The rows of a group lie close to one hidden flat surface of 11 dimensions, which passes through zero. Surfaces can cross.
(in the rows, 128 means zero)
Known rows, each followed by its group:
[103 109  87 132 158 104  84 129 142 146 153 163 122  58] => J267
[141 110  97 126 177 105 111 101 113 112 159 122 173 171] => J410
[161 110  85 135 182 165 177 170 119 146 127 106 154 139] => J644
[111 133 125  93 109 101  85 156 134 159 166 119 136 106] => J410
[138 127 173 133 157 154 117 132 148 142 144 176 122  93] => J442
[127 180 122 133 111 154 139  84 153 104 134 142 124 131] => J644
[150  90 132 158 174 157 204 138 174 100  81 130 154 125] => J916
[ 82 123 121 121 146  35 127 115 104 163 191 169 133  95] => J595
[159 158  95 154 112 176 173 125 136 106 114 136 172 145] => J234
[ 75 176 104 163  88 111  99 129 167 119 194 129  94 132] => J410
[105 151  87 122 145 125 121 142  74 144 120 155 147 123] => J644
[106 108  80 111 146 129  85 129 176 137 180 162 153  73] => J595
[129 111  57 166 132 156 121 203 108 130 129 162 112 124] => J267
[116 124 164 138  86 110 159 126 150 119 127 102 142 149] => J410
[118 164 124 167  71 104  83 132 147 110 131 150 188  97] => J234
[153  72  81 185 156  78 146  53 131 126 125 104 186  83] => J595
[118 113 148 140 129 124  97 113 131 128 151 154  94 122] => J234
[131 147 158 151 156 111 148 133  67 159  91 145  94  96] => J644
[147 150  64 172 139 152 109 137 147 106  98 100 129 108] => J267
[ 93 135 129 105 145 111 189  97 167 125  97 136 150  89] => J644
[145 109  46 122 100  98 137 100 126 117 174 126 153 151] => J267
[103 127  70 157 110 177  90 110 165  73  93 106 110 138] => J595
[135 128 103 134 128 143 185  69  57 137  98  92  79 163] => J442
[124 120 117 124  69 174 136 148 106 145 136 149 102 131] => J442
[ 94 198 131 100  71 163 138 130 154 124 139 115 119 144] => J267
[115 165 125 183  87  89  89 188  65 136  49 112  90  97] => J595
[146 144 194 114 104 137 147 110 119 137 106 120  92 131] => J267
[113 138 157 114  93 171 171 111  97 160 145 119  54 156] => J442
[164 150 165 108 176 102 128 123  93 165 115 146 143  85] => J644
[159  95 142 133 179 121 185  76 101 149 110 155 111  88] => J267
[110 106 151  86 106 142 149  87 129 162 158 107 122 120] => J410
[126 168  78 122 123 113 116 127 142  95 147 125 151 159] => J267
[111  82 122 133 155 138 121 122 157 115 130 135 142 120] => J442
[ 91 116 164 196 125 127 113 137 141  87 137 154  80 172] => J410
[176 109 149 107 175 143  84  77 120 150 159 147 200 107] => J916
[ 93 149 140 178  67 132 133 190 173 116 147 111  94 144] => J410
[162 139 151 127 165 128 154 132 136 157 158 110 126 124] => J595
[ 76  94  65 147 111  98 115 156  96 138  74  91  99  98] => J267
[121 107 134 122 142  85  60 133 116  96  93 147 142 127] => J410
[ 98 137 135  93 147 149  82  92 130 135 105  71 130 121] => J234
[125 195 199 119 160 107  75  74  81 121 148 136  75 173] => J916
[131 158  99 109 129 112 178 105  69 160 129 151 126 119] => J442
[ 67 124 167  90  73 169  63  89 167 101 110  52 176 172] => J234
[ 92 189  82 107 135 175 116 181 169 118 114 123 158 126] => J234
[153 160 113 169 115 124 196 116 150 113 142 177 150 113] => J234
[105 102 173 163  68 114 135 152 116 139 146 125  77 147] => J410
[146 179  87 142 107 159 145 170 104 152 101 109 114 106] => J595
[169 112 116 117 108 101  90 149 148 158 162  11 124 140] => J644
[157 121 159 138 121 174 130  82 132 153 136  94 107 110] => J916
[160  91 174 139 157 142 127 112  92 170 185 137  96 148] => J410
[112 149 153 110  99 117 156  78 113 176 166 130 112  95] => J916
[ 57  98  95 133 140 125  92  68 176 115 166 126  79  97] => J234
[128 145 121 133 140 119 149 142  99 162 115 183 132  63] => J442
[115  61 116 174  96  99 185  99 147  90  54 113 107 108] => J644
[185 127 160 155 129 158 169  96 163  98 140 134 143 157] => J234
[166  98  99 159  85 162 125 167 140 170 190 175 112  73] => J442
[124 137 177 110 168 166 114 123  86 114  87 173 111 155] => J442
[105 124 166 142  88  97 126 123 166 122 137  84  97 122] => J916
[140  96 114 165  97 148 139 161 125 152 119 130 131  96] => J916
[ 83  93 112 139 116 128 131 184 100 134  63 140 140 102] => J595
[107 142  95 106 180 143  80 123 137 112 101 129 163 112] => J644
[171 159 151 103  97 143 150  84  96 124 112 136 150 153] => J644
[144 118  79 116 126 130  98 131  82 148 154 107 120 150] => J916
[126 172 157 119 112 148 114 145 164 104  91  96 137 133] => J410
[111 119 133 122 106 145 142 106 149 112 134 120 146 147] => J234
[187 158  69 176 180 173 189 111 196 114 162 145 138 105] => J644
[128 117 117 123  23 166 196 135 107 173 126  65 127 133] => J267
[160 104  99 144 101 147 119 114 173 131 101  83 121  65] => J267
[154 121 159 119  74 132 120 159 171 114 114  98 189 138] => J442
[165 102 130 134 124 171  99 137 174  78 110 139 192 143] => J442
[ 90 118 118  93 144 127  65 115 148 132 163  92 157 134] => J644
[140  89  90 124 109 122 138 202 106 146 109 125 129 122] => J410
[185 146 207 130 162 155  75 104 145 175 165  82  69  88] => J916
[145 130 169 154 129 136 144  83 172 102 102 112 164 121] => J234
[ 97 121 157 163 137  76 115 120  78 113 115 140  83 167] => J595
[ 91 159 193 109 137  90 141 136 170 128 128 130  79 106] => J234
[137 140  98 106  88 135 127 148 126 134 136 110 134 141] => J595
[127  46 115 120 165 106 152 143 183 129 154  83 110 137] => J916
[101 147 115 116 111 113 102 113 127 152 153 152  97  82] => J267
[ 97 117  78 172  92  91 134 147 117 156  87  55 150  79] => J595
[163 159  96 149 164 183 130 112 184 121 151 101 116 118] => J595
[150 127  69 165 175 113 114 141 133  87 119 189 133 124] => J916
[148 120  91 184 130 115 131 131 102 110 127 125  94 151] => J916
[ 84 156 107 107 116 145 174 174 176 125 170 125 113 159] => J442

New rows, each followed by its group:
[137 114 106 170 116 158  93 138 150 138 173 125  82 113] => J410
[160 157 123 178 150 124 112 143 135 156 111  70 176  79] => J267
[118 116 127 104  96 113  88 107 119  79 127 173 127 168] => J595
[117 162 130 116 115 148  96 136  87 146 163 133 127 159] => J644
[ 95 128 130 153  49 139 148 128 119 141 114 168 156  80] => J916
[155 127 138 114 209 137 155 155 127 160 144 108  53 131] => J916
[ 93 146  97 147  96 104 148 135 131 141  86  93 145  81] => J595
[ 98 122  73 148 177  97 155  91  94 135 104 120 149 107] => J267
[139 116 107  91 162  94 104  75  66 129 116 182 187 117] => J442
[116 102 173 103 118 173 103 145 132 106  80 149 130 140] => J595
[ 92 193 127 116 154 144 174  98 173  61  27 153 169 105] => J410
[208  94 153 131  91 145 199 143 105 160 168  70  84 193] => J442
[139  83  69 141 138 142 152 120  98 121 157 172 113 153] => J267
[163 146 101  95 153 195 123 109 118 157 166  68 133 166] => J410
[152 182  97 120 131 175 181 148 163 127 145 170 130 105] => J267
[145 106 152 137 102 183 161 132  85 145 155 151 106 173] => J267
[112 152  86 130  96 149 162  98 143 119 111 109 190 124] => J234
[151  89 100 143 121 201 211 117 210 111 109  84 165 121] => J410
[136  78 150 114 103  90 110  77  98 118 143 116 107 170] => J267
[162 153 105 106 180 189 147 122 110 145 147 111 173 162] => J644
[111  97 131  89 117 209 114 158 143 157  82 139  73  69] => J410
[164 116 138 112 169 147 131 107  99 144 107  99 122 135] => J234
[105 147 185 149  93 158 152 183 191  87  73  89 133 157] => J410
[107 150 132 136  94 113  92 123 142 108 180  62 131 206] => J410
[114  77 133 124  96 113 113 119  99 124  84 141 165 110] => J595
[138 109  70 143 155  63 187 153  86 190 177 137  94  89] => J442
[172 163 145 108 112 145 168  87 143 138 165 153 130 124] => J267
[130  94 127 115 145  82 157  84 102 142 112 129 121  98] => J267
[159  95 131 153  87  55 122 139 117 124 152 127 107 135] => J234
[134 133 156 114 160 131 196 147 117 155 134 146 152 132] => J410
[ 85  81  89 135 165 103  94  97 108 122 158 162 120 128] => J267
[ 96  83 137 103 147 150 104 127 127 111  81 156 116 111] => J410
[142  94 120 122 134  91 131 107  86 137 139 167  98 126] => J267
[181 132 115 127 101 134 135 113 146 109 120 127  99 119] => J267
[134 158 145 106  94 127 124 133 110 125 113 136 149 140] => J442
[ 70 156 205 103 120 150  99 165 140 104  74 187 153 123] => J916
[124  80 180 142 168 107 160 156 117 168 109  98 103 108] => J644
[136 136 133 183 134 112 103 110 195  83 150 112 159 139] => J410
[109  62 127 114 146  90 139 114 150  98 132 160 167 140] => J595
[120 133 137 165 144  75  97 121  97 152 136 147 118  87] => J595
[128 138 176 150 100 114 153 119 152 120 134 104 139 143] => J410
[ 86 165 125  94  63 117 152 153  39 158 120  69 116 206] => J916
[122  78 153 127 131 128  96 134 145 111 148 169 137 136] => J644
[126  54  84  88 115 100 145 112 162  97 118 140 118 117] => J267
[128 150 167  68 179 213 182 135 169 127 157 139 115 178] => J234
[115 148 106 149 152 120 112  86 133  82 137 145  30 156] => J916
[ 65 164  32 128  89  91 151 111 120  60  87 196 127 141] => J595
[126 106 139 115 115 148 139 166 108 135 159 180 103 156] => J267
[130 146 112 146  94 170 110  92 146 120 141 127 121 120] => J442
[116 134 110 124  96  84  98 121 145 137 158 100 120 111] => J644
[110 115  97 110 137 116  73 119 100 158 146 128 179  93] => J234
[141 110  85 131 113 118 127 166 112 143 176 168 131 125] => J267
[116 190 181  61 120 123 105  39  89 141 114 127 167 122] => J644
[102 155 116  96  88 141 115 140 181  71  89 100 113 166] => J267
[180 116 164  95 130  60 147 106 172  77 151 151 165 165] => J595
[123 146 114 145 112 142 121 113 162 115 134  63 116 140] => J595
[112  96 121 119 111  54  92 166 132 147 188 133 160 121] => J410
[120 121 149 109 128 134 139 144 127 137 130 147 163 133] => J234
[134 152 144 160 110 104 159 128 119 135 141 142 112 119] => J410
[150 112 169 174 170 133 170 122 124 146 125 133  92 103] => J644
[132 129 150 124 206 108 179 107  94 153 125 203 120  94] => J267
[ 94 152  96 178 154 115 148 129 126 112  80 148 116  94] => J595
[143 127 150 169 180 147 115 116 163  78 104 148 142 145] => J410
[ 97 128 116 124 130  94 158 125  70 137 118 175 112 134] => J410
[122 147 144 117 108  63 122 129  90 123 107 105 117 149] => J267
[ 96 149 144  91 126 105 121 157 151 135 125 113 147 112] => J234
[166 104 147 147 123  95 143  95 133 121 138 115  93 138] => J234
[142  95 165 176 116  82 137 105 150 113 135 106 143 138] => J916
[ 85 117  68 139  77 131 156 130 112 148 108 116 115  88] => J442
[141 185 155  98 140 160 131 112 122 160 129 179 152  68] => J916
[172  61 132 126  95  99 103 137 121 153 185 130 147 120] => J267
[135 160 135 131 165 178 142  94 162 130 174 162 156 126] => J267
[137 161 161 154 127 111 179 115 163 142 147 130  87  94] => J644
[ 95  86 113 182 117 155 103  97 186  93 171  99  98 155] => J644
[169 136 115 153 138 121 106 125  95 141 187 163 133 144] => J267
[ 88  92 131 104 107 168  78 198 148 111  83 109 100 134] => J410
[130 122 135 150 103 187  98 115 148 136 172  99 153 155] => J267
[184 201 190  69 144 141  81 175 114 137  97 144 129 123] => J644
[ 76 105 108 126 116 114 158 121  88 152 106 100 133 122] => J267
[109 145  61 116 100  96 136 151 124 128 156 123 136 144] => J442
[124 126  87 131 103 141  87  84 166  89 119 117  88 120] => J267
[145 136 114 120 127 140 126 128  93 149 146 140 170 134] => J234
[ 88 149 147 117 118 108 162 131 156 114  79 161 141  82] => J410
[128 154 170 111 160 153  91 149 153 150 172 107 114 140] => J644
[207 191 140 112 137 147 182  62  92 156 129 102 185 132] => J234
[119 156  68 137 146 171 151  98 140 140 179 101 102 149] => J595
[130 109 155 135 114 145 136 157  92 155 115 153 184 118] => J916
[136 101 129 112 126 144 140 104 148 143 166 152 134 109] => J267
[124 100  94 178  73  77 105 169 136  93 106 114 112 134] => J234
[139 159 140 112 117 142 121 170 111 145 111  94 132 141] => J916
[125 150 176 122 190 154 204 110 147 127  89 137 139 121] => J442
[124  77 117 142 148 142 141 142 140 109 122 140  91 143] => J234
[133 131 110 142 148 110 146 107 138 143 165 115 109 116] => J442
[135 142 169  59 106 105 156 217  87 161 111 153 140 136] => J644
[149 115 137  95 185 134 131 162 121 143 118 112 110 135] => J234
[150 142 164  46 125 130 151 143 135 159 191 164 148 143] => J595
[165 117 115 158 114 130 114  75  94 121 144 152 135 134] => J644
[ 99  55  52 157  92 139 175 187 131 134 118 161  98  95] => J410
[162 163 159 114 127 127 105 134 103 141 118 106 140 135] => J234
[129 189 130 138  68 164 185  52 151 102 145 136 114 156] => J644
[137 188 109 106  82 105 155  68 107 135 131 122 147 116] => J644
[ 98 136 143 119 103  93  74 132  85 128  94 130 107 122] => J644
[176 100 134 137  85 119  95 123  61 158 113 107 146 117] => J595
[148  81 155 165 110  99 110 205 119 176 143 106 156  95] => J916
[203 136 151 128 108 120 118  87  88 119 114 150 137 142] => J595
[121 103  87 151 123 123  96 174 111 121 141 119 146 163] => J267
[186 134 196 140 183 232  97 103 140  98 154 194  89 173] => J442
[108 118 159 119  71  83 130 139 111 133 144 174 110 124] => J644
[ 71 131  96 133 132  83 125  98 152 132 153 140 132  85] => J644
[139 107  91 151 127 122  71 160 113 112 180 156 125 173] => J267
